The same things were measured in two ways. Each way mixes the same 10 hidden numbers, adds some noise and spreads widely along 6 directions of its own, which tell nothing about the thing.
Some things both ways: the first way, then the second way.
[ -6  -8  -4   1   0  -2  19  -4   2 -10  -2 -14  -5   4  -8 -13   7  -5
  -5  15   5  -6]
[ -3   4  13   8 -13  -6   7   2 -14 -10   7 -19 -14   2 -12 -20 -26  -8
   9]

[  4   8 -15   8   2   4  -3   7  -7  10   3  -2  -2   2 -11  -4  10  -7
   4  -1   0 -15]
[  5   8   5  17 -19 -26   8  17  13  14  -7  13 -17 -13  12 -10 -34   1
   2]

[ -3 -18   5  -2   2  -3   2  -5   5 -20  28  -9  19   5  17  -1  -5 -22
   0  -6   8   2]
[  8   7 -10  -4 -24 -13   2   0 -13   7 -17 -10 -15   9   1   7 -24 -36
  14]

[ -2  21  -1  -9 -17   5   8   9   1  15  -5  13   8  -5  -2   2  -4  11
   4   4  -4  12]
[ 10   4  -4  -3   6 -10 -11  21  19 -11  -4  -5   1 -14  26 -17  -8   9
 -20]

[-2 10 -2 -6 -4 -2  2  8  0  7 -4 -5 -3  0 -7 -8  8  3  6  0  5 -7]
[ -4   9 -26 -16   7 -18  -7  12  -1 -28   0 -31  25  16  20 -12   7 -16
   5]

[  3   1   0 -19   4   4   7 -26 -16   2   3  -4  16   8  -7   2  -1 -11
 -17   3   6  -7]
[-16  13 -19 -20  -7 -24 -11 -12  21  16 -12   4  25   8   1 -10   1   6
 -12]

[  3  10  -9   3   6   2 -10   2  -2  11  -4  17   0  -9  -3   9 -13  14
 -15 -13  -5  10]
[ 23   5 -18  -8  -1  -6   5  13 -14 -20  -9  -4 -19   7  24  -5  -8 -16
 -13]

[  4  -6  -1   7   7   8   6  -1  -5   6 -17  -5   3  -7  -5  -7   9  -4
 -10   4   0   1]
[-14   3  -3  -7  -8 -16   4   4 -11  -2 -16  -8  -3   1  -6  -9 -13  -7
   8]

[  8 -22   2  12  -3  15 -10  -3  11 -12  -4 -23  -6 -10  -1 -13  21 -16
  -5   8   6  -6]
[ -8  -9  -3  -8 -13  -9   4  -2   3   0  -4   6   4   3   0   6   4  -1
   5]

[ 10   3  -8   0  14  -2   8  -2  -4  14  -3  12   7   0  -6   9 -10   1
 -18   4  -1  -2]
[ 14   6 -11 -11  -9 -11   3  -2   3  -3  -6  12  -7  -1  -1 -14  -8   4
 -26]

[  2  -3  -8  18   3   3  14  10   3  -6   4  -3 -11 -11  -9   7 -16   4
 -18  14 -20  -4]
[  1  13 -18 -11 -10  -9  -7   9  -3 -14   4  -5 -20   9  13 -15  -6 -30
 -10]

[ -8   0  -8 -14  -6   7  11 -17   1 -12  11   2  14   7   3   6  -6  -4
 -15  -1   4   3]
[ 21  15  -2  -3  -8  -8   0 -16  -1  -1 -10  -6   2  12   8 -10 -12   1
 -24]

[ -1  -8   2   3   3 -10  -3  -8  -3  -9   6 -14  -2   3  -6  -3 -12 -16
   3   3   3  -7]
[-15  18  -2   9 -14 -10  11   5   2  10  -6  -5   0 -13 -15 -14 -14   8
  -9]

[-10   8 -17  10 -20   7  11   2  13   1 -10   4 -12  -1  -1   2  -6   4
  -7   0 -15  -9]
[-10  18  25   8  -5 -19   2  10   1  -3   1  -1   1 -25 -16  -7 -14  10
 -10]

[ -3  -6  -2  -9  -9   2   3 -13  -2  -3  -5 -17  -7  -6   6   4  -2  -3
 -11  11  -4 -14]
[  8  14   6   1 -14   8  13 -12   2 -13  -1  -4   9   7  -5  -3   6  -6
 -15]

[  5  -6  -7  11   1  11  -9  16  -7  12 -14  -9 -21 -20  -3  -3  18   7
  -2  18  -4   3]
[ -6   9  -5   5   3  -7  -5   0   8  -8  -6 -13   7  -5  -4 -16   9   4
  -6]

[ -4 -11 -11  20   9  -1  10   4  -1  -7  -1  -4  -6   5  -4  -3   3 -15
  -3  -1  -6 -13]
[ 23   3  -9   0 -18   7  24  -1  -7 -10  -6  -2  -5  14 -11  -2 -11  -9
  -5]

[ -2  -7   1 -19   5   1   1 -14   0  -7  -8 -11  12   3  -2  -6  18  -9
  -2  12  20  -3]
[  1   8  -3  -4  -2 -12   1  -2  -4 -18  -3 -16   7  11   4 -23  -7  -7
   0]

[  7   7  -7   7  -1   2  -8   2  -5  18  -6  17 -19  -3   4   3  -1  13
  -8  -2 -12   3]
[ 29   8   5  13   8   8  10   1 -11 -13 -11  -8 -15 -14   2  -6  -4  14
 -16]

[ -3  22   0  -7   2   3 -10   7 -11  16 -11  10  25 -18   8  13 -11  14
   3  -7   6  21]
[  9  20  -7   1 -10  -4  10  -5 -12   3 -31 -11   1   9  13  -4 -14   5
 -28]

[-7 13 -9 -5  1  3  4 15 -7 11  5 15 22  3 -2 -7  9 -1 10 -9 13 11]
[  9   9 -18  -3   1 -29  -6  12   4   0 -19 -22  12   6  11 -17 -24   2
  -6]

[-11   7  11 -10  -7 -14  -3   8  10  -8   5  17  -4  13  24  10  -3   5
  18 -14  -9  -5]
[  3  12   4   6   4  -1   6  -7   8  -5 -11   0  11  -9  -5  -2  13  10
  -6]

[ 13 -17  -4  26   2  10   8   9   5  -2   5 -12   8  -8   3  -1   2 -22
  -1  12  -6  -4]
[ 14  16 -10   1 -15 -13  10  10 -12  -1 -29  -6 -14  -4  11  -6 -22 -22
  -6]

[  2  -6   0   3   8   2  -3   3   9  -8  -4  -3   4 -11  -8   0  -7   2
 -16  -2   4   8]
[ -4  14   0   8   4  -7   3  27 -17 -32   1 -27 -16   0  -1 -24 -12 -14
  -4]

[ -8  12 -13   2 -17  26   7   1  -7  16 -36  12  14 -13  -6   3  13   3
   2  12   0  20]
[  9   7 -15 -24   5 -12 -11  15  -4 -19 -12 -14  -5  -4  21 -17 -14 -22
  -7]

[ -6   6   3  -8  12  -9 -16  -5  -1 -13  10   3   4   1  10  14 -10   7
   2 -13   4   2]
[  6   0  -5 -10 -16   3   6 -15  -9   2   5   6 -11  14   4  11  -2  -9
  -2]

[ 8  0 -6  9 23  0  5 22 -3  5 13  2 11 -1  4  0 15 -3  1  5  7 -1]
[ 10  -8 -12 -12  -2 -12 -11  15  14 -10   3  -5  -7   8  10 -13 -13 -15
   9]

[  7  -9  16  -5   6   0 -11 -14   0   0 -13  -3   0  -2  10   1   3  -3
  -6  -1   1   4]
[  5  -9  -1  -4  -5  14  13   1   8  -7 -13  16  -5  -6   6  -2  11  12
  -9]

[-17   4  14 -18  -2 -18  -2 -13  16 -26  11  12   8  21  20   5 -12  -2
   9 -26   5  -2]
[  5  -7  17   3 -17   4  18 -10   4   8   1  22  -5  -8 -12   6  -5  21
  -6]

Other things, the second way, with their names:
(612): [ 14  -5 -18  -7 -22  -8  13   2   2   5  -3   2   6  12   9   6 -13   0
  -6]
(820): [ 37 -10 -17   6 -16  14   6  -8  13   2  -8  12 -19  11  17   6   1  -8
  -8]
(66): [  8   0   1   0  -7   9  10  -7 -29 -22  14 -14 -25  18   5  -1  -4 -18
  10]
(840): [ -9  16  -3   3 -15 -10   5  -8 -25  -4 -12 -14 -21   7  -9  -9 -11 -32
  15]
(959): [-17   4 -10 -18  -6 -23  -3  -4  10   1  -4   0  28   7  11  -4   3  12
  -9]
(761): [ 19  14  -5 -10   5  -6  -3  -8  -6 -15 -19  -8   3   1   8  -3   4 -15
  -6]
(303): [  1   4   3 -12  -7 -12   5  16 -18 -19   6 -14  -4 -11 -10 -10 -20 -11
  -1]
(656): [ -8   9 -11   3   4 -13 -11   8   9   7  -3 -19   1  -5  -3 -18 -12  11
  -3]
(518): [ 13   6  12   7 -14 -13  11  -6  -8  -1 -17   6 -16  -1  24 -15 -25   1
  -9]
(980): [  4  25 -12  -9 -14  -8   9  -5  -8   2 -16  -3   1   0  -5  -2  -8 -15
 -15]
(203): [ 23  22 -16   8   6   5  -4   7  -4 -16 -12 -16 -17  -7  17 -11   3 -17
 -16]
(812): [ 15  11   4   6  -2  -2   4  -1  -9 -12   1  -6 -13   7  17  -1  -6   1
 -16]
(958): [ 34   7 -18 -14 -13   1  20 -22 -17 -12 -16  -2   3  15   8  -6  -6 -10
 -16]
(532): [ 22  -9   0  -2 -13  21  16  -9  -2 -19  15  -8  -2  16 -28  -5   1  -6
   1]
(201): [ 27   1  -8  11   1  -9   8   4  -1 -10  -1 -11  -4  10  19 -13 -13  16
 -14]
(225): [ -7 -13   0   3 -15  -2   3  23  19   2   5  13 -21 -10   6 -16 -17   4
   0]
(891): [ -8   7  -3   7 -11 -11  -4   9  13  11 -15  -2  -2 -10  -4  -5  -8  -2
   0]
(422): [  3   2  11   5 -25  -6  22  -5  -5  -2 -10   6  -6  13 -13 -12 -21   1
  -3]
(51): [ 14 -14   8  -4 -18  25  11  21  20  -4  15  10  -3  -8 -14  17  -4  13
 -19]
(1037): [  3  13  -5  12  10  -1  -5   5   7  -5 -14 -22   5  -3  -3 -10   2   4
   1]
(250): [ 15  -7 -20 -15  11  12 -13   0  12 -30  10 -11  -2   8   7 -17  22 -13
  -3]
(433): [-12  11  -4  -8  -7   1  -9   4 -15 -13  11 -27  -5  16  -8  15   3 -32
  13]
(110): [  4  -6  12   3 -16   5  17  -5  -7  -9  11   1  -7   7 -19   5  -5  -3
  11]
(702): [  8  -5 -18 -12  -5  -9  -1   3   8  -1   6  -2   7   0  -8  -4  -2   6
  -6]
(26): [  6 -13 -15 -15  -5   0  -4  21   1 -24  30   6 -27   1  15  -6   0 -19
   2]
(810): [ 13   6  -9   1  -9   1  10  -8  13   5 -14   4  10   7   0  -3   0  10
 -12]
(767): [ -2   1 -10  -7 -23  -9  13  -2   3  11  -6   6   6   4  -8   3 -11  -1
   1]
(166): [ 24 -13  10   4  -6  -1   2  19   8 -16   2 -10 -11   1   6 -11 -28  -6
   9]
(788): [-13  -7 -19 -35 -20 -18   4   3 -27 -10  -9   7 -12  17   5  18  -3 -40
  18]
(1032): [ -7  14 -20 -15   1 -24 -12   6   5  -3 -17  -7  12   0  17  -3   2 -14
  -2]
(563): [ 10  21 -28 -22  -5 -15 -15  -6   2  -2  -4  -7  -2   3  24  -8  -3 -24
 -20]
(488): [  6   5  -8  -6 -16   0  15 -15 -11   9 -16  -1   7   8  -5  10  -3   7
 -10]
(985): [ -6  -9 -11 -15 -13  -9  10  -5   3 -15   2   3  21  14 -14   4  16  -7
   9]
(895): [ 15 -10  -2  -7 -17   8  19  14  -7  -8   1  -2  -7   0 -19   5 -17  -3
   2]
(910): [ 24  22 -17  -5   4 -10  -1   3   0 -20 -29 -15   6  15  26 -17  -4 -12
 -25]
(835): [ 25   2 -13   5  -7   4  19   0  -4  -6 -20 -11   2  11  -5  -7 -13   1
  -4]
(870): [  7  16 -28 -22  -2 -17  -9   0  -7 -13 -14 -20   2  20  23 -26 -14 -21
 -16]
(834): [ 32  -3  -7  -5   5  26   8   2  -6 -32  -3 -19  -5  18   2   2   9 -10
  -8]
(387): [  8   4  -3  -5 -17   7  11 -14 -10   2  -2  15 -24   1  -2  -3  -2  -5
 -14]
(780): [ -9  -6  -2 -23 -20 -10   5  -1 -18  -4   6   1  -5  11 -17   8 -12 -14
   4]
(894): [  1  -9   2  -5 -12  -7   6 -19   9   4  -1   9  10  12 -12  -2   2  14
   0]
(111): [  8 -17  -2 -24  -2   6   4  10   2 -21  12  10   1 -10  -1  -2   5   8
 -13]
(63): [  0   9  -6   1  -7  -1  -1  10   4  -2   2  -7  -6   0  12  -1  -6   1
 -13]
(315): [  6  17  20  13  18 -10  -8   9  -7 -17 -10 -22  -7 -18  -7 -16  -9   6
  -4]
(442): [ 24  -1  12  21 -26  -4  22  -8   5  12  -6  17 -16 -10   2 -12 -27  19
 -17]
(421): [  5  17   0  -6  -8  -6   1   2 -21 -11 -18 -19  -7   6  -6   8 -10 -34
   8]
(142): [ 15   3 -23 -23  -5   6  -4  -8  -7 -17  -4  -1  -9  23  10   8  13 -31
  -3]
(508): [  6  13 -13  -5  -1   7  -1  -6   0  -8  -8 -18   6   5  -5  -2   7 -16
   4]
(1033): [ -2   7  -5  -9 -11  -4  11 -14  -1   1 -19  11   5   9   0  -3   6   7
 -17]
(480): [ -4   5   1   3   4  10   4  11  10 -13  -6 -11   4  -9  -9 -11   7   6
  -3]
(521): [  0   4 -10  -2 -14  -2   6  -1   0  -2   7   5 -11   8  10  -5   0  -1
 -14]
(297): [ -2  19  -6  -5   1 -16 -11   5  10  -3  -7 -14   7  -1   0 -11  -6 -12
  -2]
(38): [  7  -1 -14   4  -2   8   6  18   8 -11  -2  -2 -13  -1   1 -13   0   5
 -13]
(921): [ 14   8  -6   0   0  -6  -3  -6 -15  -9  -9  -3 -26   0  19  -6  -5 -20
   3]
(67): [ 19   8  -5   7  -2   8  25  31  -1 -27  -1 -18   5  -5  -3 -10 -13   6
 -13]
(635): [  4   3 -15 -16   4  -4   3   1  -5 -18  -4  -8  10  -7  -5  -9  10  -4
  -2]
(553): [ 10   7 -13  -7 -11  -9  11   8  -5 -13   5  -9   4  15   5  -3 -11  -9
  -6]
(565): [  9   8  -6  -2  -3  -1   8 -10  -3  -7  -3 -16   7   4  -9 -21  -8   7
  -9]
(863): [-14  18   8  20   9 -24 -17 -14  21  20 -11 -11  12 -19 -11 -28  -1  31
  -9]
(31): [ 12   0 -11  -3  -9 -15  -6  -6  19   5  12   6   2  11   4  -8  -8   8
 -12]
(561): [ 10 -17  -6 -15 -14  -9   4  -3   8  -3  19  12  -1  13   7  -5 -11   8
  -5]
(1003): [ 19   1  -1   0 -12 -10   0  12  11  -8  13   2 -13   7  23  -8 -23  -8
  -7]
(168): [  6  -2 -14 -15 -17 -29  -9  -1   2   7  -2  19 -14   3  23   8 -10 -20
   2]
(663): [ 21  15  -4  15   1 -14  18   8  -5 -22  -8  -1  -4   3  25 -19  -6  11
 -20]
(782): [ 10  -6   1   3  -4  18   7  18  -2 -19   0  -2 -19  -5 -14   9   6 -12
   4]
(954): [  2   8   0  -7 -15 -25  -3   4 -14 -10   4 -14  -6  16   0   0 -20 -27
   6]
(121): [-10   8  11  -6   4  -5  -1   1   2 -11  -2  -7  12 -18 -31  -4   8   1
   6]
(372): [ -7   6   9   3 -10 -14   1  21   0  -4  -2  -6 -13 -12   1 -14 -25   0
  -7]
(671): [-11  14  -5  -1   0  -3   7  -9 -24 -15   4 -30  13   1 -20   0  12  -3
   0]
(196): [ 19  18  -5  15   8  -4  10  19  -7 -18 -26 -16  -7  -4   4 -10  -6   0
 -13]
(756): [ 25  -3 -16  -9   2   4   1  -6   1 -12  -3   5  -6   8   6  -1  10   4
 -19]
(982): [  0  -2  10  11 -20  12  20   2 -14  -8   7   8 -30   3  -5   4  -5  -7
   5]
(811): [  7  12  -9   1  -2  -9   0   0 -10  -7  -3  -5 -12   8  16   5   1  -7
  -7]
(763): [ -5   4  -1  -3 -13  -9  13  -4 -11 -14  -2  -3   5   7   8  -8   1   3
 -11]
(454): [ -2  10   1  -3 -14  -5   3  -3   4   6   9  -1   0   3 -16   6  -6  -4
  -5]
(151): [  1  20   1   2  -4   6   5  -2  -6 -11   1  -9  -5 -17 -15 -11   7  -5
 -15]
(957): [  7   4  -8  -3   0   4  -3  -1   4  -7   1   2 -14   1   9  -3   7  -3
  -6]
(58): [ 18 -19  -7 -20 -29  10  13 -17   0   4   7  34 -11  10 -22  28  11  -9
  -9]
(306): [  7  10 -10  -4  -7 -17   7  24  -1  -8 -20  -9   3  -8  24 -11 -23  -1
 -14]
(50): [  4  -3  -3  -5   2  14   3  -1   6 -16  -4   1  -4  -1  -8 -11  15   6
 -12]
(122): [ 11  14  28  31 -14   4  24   8  -7  -4   0  -3 -21  -4  -1  -4 -24  11
  -7]
(585): [ -8   7  -5   0 -11  -2   6   1   1  -3  -3  -8   3  -3 -11  -3   1 -15
  13]
(801): [-16 -12 -12 -12  -9  -7  -6  -8  11  -2  11   5   4   9  -8  -2  16  -5
  14]
(1036): [ -3  -2 -12 -15 -14 -32 -14 -18  25  21  -9  24  10   2  14 -11  -4  11
 -13]
(516): [ 11   4  -4  -2  -4  -6  -2  -1   6  -1  -1  -2  -7  -7  28 -16 -14   5
 -10]
(539): [ -7  11 -17 -14  -4 -27  -7  10  -3   2 -10  -2  -2 -13  -3  -4  -8 -16
   6]
(56): [  3  -8  -4 -15 -21 -10   9   5  15   2  17  18   8  -3 -12   1  -9  10
 -12]
(674): [-18  19 -17 -13 -10 -13   0 -10  -4   4   0  -5  10   5 -13   1   9 -12
  -2]
(1031): [ 10  -2  -4   5  -3   7  12  -2   1  -9  -4 -10   0   6  -6 -17  -5  12
  -5]
(330): [  9  -4  -3  -4   5   9 -10  -6   6 -17  15  -6  -7   8   3   2  16  -5
  -1]
(81): [ -6  -2 -10  -6  -5   1   5 -20   9   1  -4   8  10   6  -7  -4  20  10
  -1]
(139): [ -3  10  -2   7  -4  -2   2 -12  -2   0  -7   0 -12   5   5  -8   4  -4
   3]
(439): [  6  15 -14   1 -15   0  10  11   1  -9  -4 -15   1  18   6  -6 -11 -17
  -7]
(8): [ 19 -10 -19 -22  -3   9   0   0   7  -6  -5   8   6   4   4  21  15  -4
  -6]

Some of these things the first way, each followed by its name:
[ -6  -2  -7  -1  -1 -10  13 -16   6 -17  17  -3   1  18 -12  -3 -17 -11
 -14 -15  -3 -17]
(553)
[  8   1 -10  -7  19  -4 -13  -7  -8   8   7  -6   7 -14   4   6 -12   9
 -24  -3  14   4]
(372)
[  2 -10   7  -3   5  -2  -9  -9  -4  -4  -2  -4   1  -4   9   1   2  -3
  -4   1   3   1]
(480)
[11 -3  9 -7  1  5  3 -4  4 -3  7 -4 -7  2 -1  0 11  0 -6 13 -3 -1]
(330)
[  2  -9   2  -9   4 -17   0 -18 -17   4   9  -9 -22   7   8  -1 -10  -2
 -15   0  -4 -19]
(585)
[-10   6   0   4  -8  -6   7   2  -1  -3  -1   6 -10   3  -3   7 -14   1
   4  -2 -15  -7]
(674)
[  1  -8  -1   5   4   2   7 -11   2  -8   8   6  -9   0   6  11 -16   6
 -30  -6 -20  -1]
(142)
[ 4 22 -8  6 16  1  5 37 -9 26 -9  7 20 -6  8 -4 31  6 27 10 16  3]
(166)
[  7 -13 -16  11  -5  24   1 -10  -5  -3  -2 -16   1  -4 -10  -3  15 -17
 -12  18  -2  -7]
(297)
[ -1   8 -20   3   0   7   1   6 -10   6   5   6  -9  -1 -19  -2  10   5
  -6   3  -1  -5]
(31)
[ -7  11   3 -16  -3 -15  16  -6  -5  14  -7  24  -7  15  18   8 -10  12
  -7  -8 -12 -10]
(121)
[ 15  -8   8   6  15 -13   0  -1  -3   9  15  10 -14  -2  12   7 -20   9
 -30 -12 -16  -4]
(782)
[ -6  -1  -2   7   3  -7  -7  11  10  -7  10  15   4   6  12   8  -8  -5
  11 -14  -2   3]
(539)
[-21   2  12 -18   1 -12  -9 -11  17 -33  11   8  -3  10   8   3 -14  14
   2 -20   5   8]
(66)
[ -3 -17  -6  17   7   4 -12  15   1  -8  -4  -9 -32 -16  -1  -7  16  12
  -5   6  -6  -3]
(801)
[ -5   9  -5   7  -3  -5   6   8   9   5 -17  16 -12   0   2   1 -12  14
  -3  -8  -9   2]
(111)
[-14  11  13 -14  -1 -16   4  -3  17 -25  20   4  11  17  11   5 -15  -1
  12 -21   1  -7]
(122)
[ -5  18  11 -22  -5 -18   8  -2 -20  17   1  16   7  12  14  10  -7   4
  14  -1  -2  -1]
(508)
[ -1  -4   5  11  -4  -1   1  23  -2   4  17   4 -14  -4   8   0   4   3
  10   2 -15   5]
(820)
[-16   8  -2   7 -14  10  10  16  14 -10 -18   1   0  -4   8  -2  13   6
  17   3  -7   5]
(518)
[  5   0  22  -8  16  -9  -8  14   5 -10   8  -6  27  -3   2  -3   8 -12
  25   5  22  15]
(225)
[  0   7  15  -8   3 -10   1  -7  -2  -2  -6   1  -9   1  -3   0 -13   9
  -6  -8  -9  -4]
(982)
[  1   2   7  -2   1  -6   4   0   2  -4  10  12 -13   4  12   9  -9   9
  -8   1 -14   2]
(921)
[ 17  13   6   5  18 -18   3   9  -6  12  23  -3  14  -1   7   6 -24  -4
  -2  -2   2  -8]
(51)
[ 28   3  10  16  31  -9  13   9   1  17  -2  -4   2  -6   1   3  -7  -1
 -17   3  -9 -16]
(788)
[  6   1  -9  -7   4   6 -28  -7 -16  25 -26   5  -3 -10   0   3  17   3
   3   7  16   1]
(635)
[-8 -2 -3  7  1 -1 -6  9 -5 -9  8  2  1 -1 -6 -5  4  0 10 -3  4 13]
(656)
[  6   4   0  -6  -2   0   1  -4  -6  13   4   7  -1  -2   5   6  -8   2
 -14  -2  -5  -3]
(1032)
[ -3   3 -13   9  -5   9  12   4  11 -16  12  -9   5   7 -12  -3   8 -11
   3   6  -1  -9]
(1003)
[  2   4   0 -11 -23  17   6 -13   7  -2   0   7  11   5 -16  -5   6 -11
  -7  -1  -4   2]
(168)
[ -5   1  14  -6   4  -6   1   1   2 -12   5   4  -9   4  11   6  -1   6
   3  -3  -9  -2]
(139)
[  9  -4   3   2   2 -18   0  -3  -1   7   5  -9 -28  -3   1  -4 -14   6
 -12   7  -3 -15]
(671)
[-11   6 -17   4  -5   8  10   9   9  -6   4   3   2  -4  -2  -1  -2   7
 -12  -5  -5  -1]
(954)
[ -1  -4 -20   8   8  -2 -10  -4  -1   0   1  -7  -2   0 -11  -3  -1  -7
  -9  -2  10 -16]
(56)
[  6 -22 -15  22   5   6  -3   1   7 -12  12  -9  -6   2 -11 -12   8 -21
  -6   1   4  -6]
(702)
[ -3   0 -18   0 -10   8 -13 -11 -16  11  -7  -8  -3  -6 -17 -12   3  -5
  -7  -7  10  -1]
(612)
[ -7   0  -2  -6 -10   0  -5 -19 -10   0  -8   1  -6   0  -2  -2 -10  -1
 -10 -14  -4   4]
(488)
[  0  -8 -18  16 -10  18  -5  -2  15  -9 -15  -8 -17  -6 -18  -9  14  -3
  -8  -1  -6 -12]
(663)
[ -4  -2   3  -1   3 -12   3  -5  13 -20  16   8 -14   8 -10   2 -23   6
 -13 -10  -7   0]
(26)
[  0 -12  -4   8   8  -9  30   3  -4  -2   2  -4 -12  13  -3 -11   6  -9
  -3  14  -6 -18]
(532)
[-26  -3  -5   2   2  -7   0  15   8 -17   1  10 -13   2  17   0   4  17
   3 -21  -4   1]
(894)
[ -2  -1  -8   8  11   6   1  -2   6  -4 -11  -1  12  -6  -6  -3  -2  -2
 -11  -4   8   1]
(780)
[  6   2  10  -9   3   0  -2 -12  14 -19  20  -4  12   6   2   4  -9  -5
  -7  -1   3  -2]
(812)
[-14 -21  -3  -2  -2  -1 -20  13   9 -25  23  -3 -12  -5  20   2  13   4
  12   3   9  12]
(863)
[ 11  -6   1  -1   9 -10 -19   5  -7   9   1  -7  -7 -12  11  16  -7  -1
   5  19   6  -2]
(151)
[ 12   7  11   6 -15   4  16  14   2  11   2   4  -1   1  -4   5  -2  -9
  15  22 -20   4]
(203)
[ 18  -4   2  11  14  -1   3   3  -2  14   8   8   1  -2   4   4  -7  -3
 -17  -6  -9  -5]
(196)
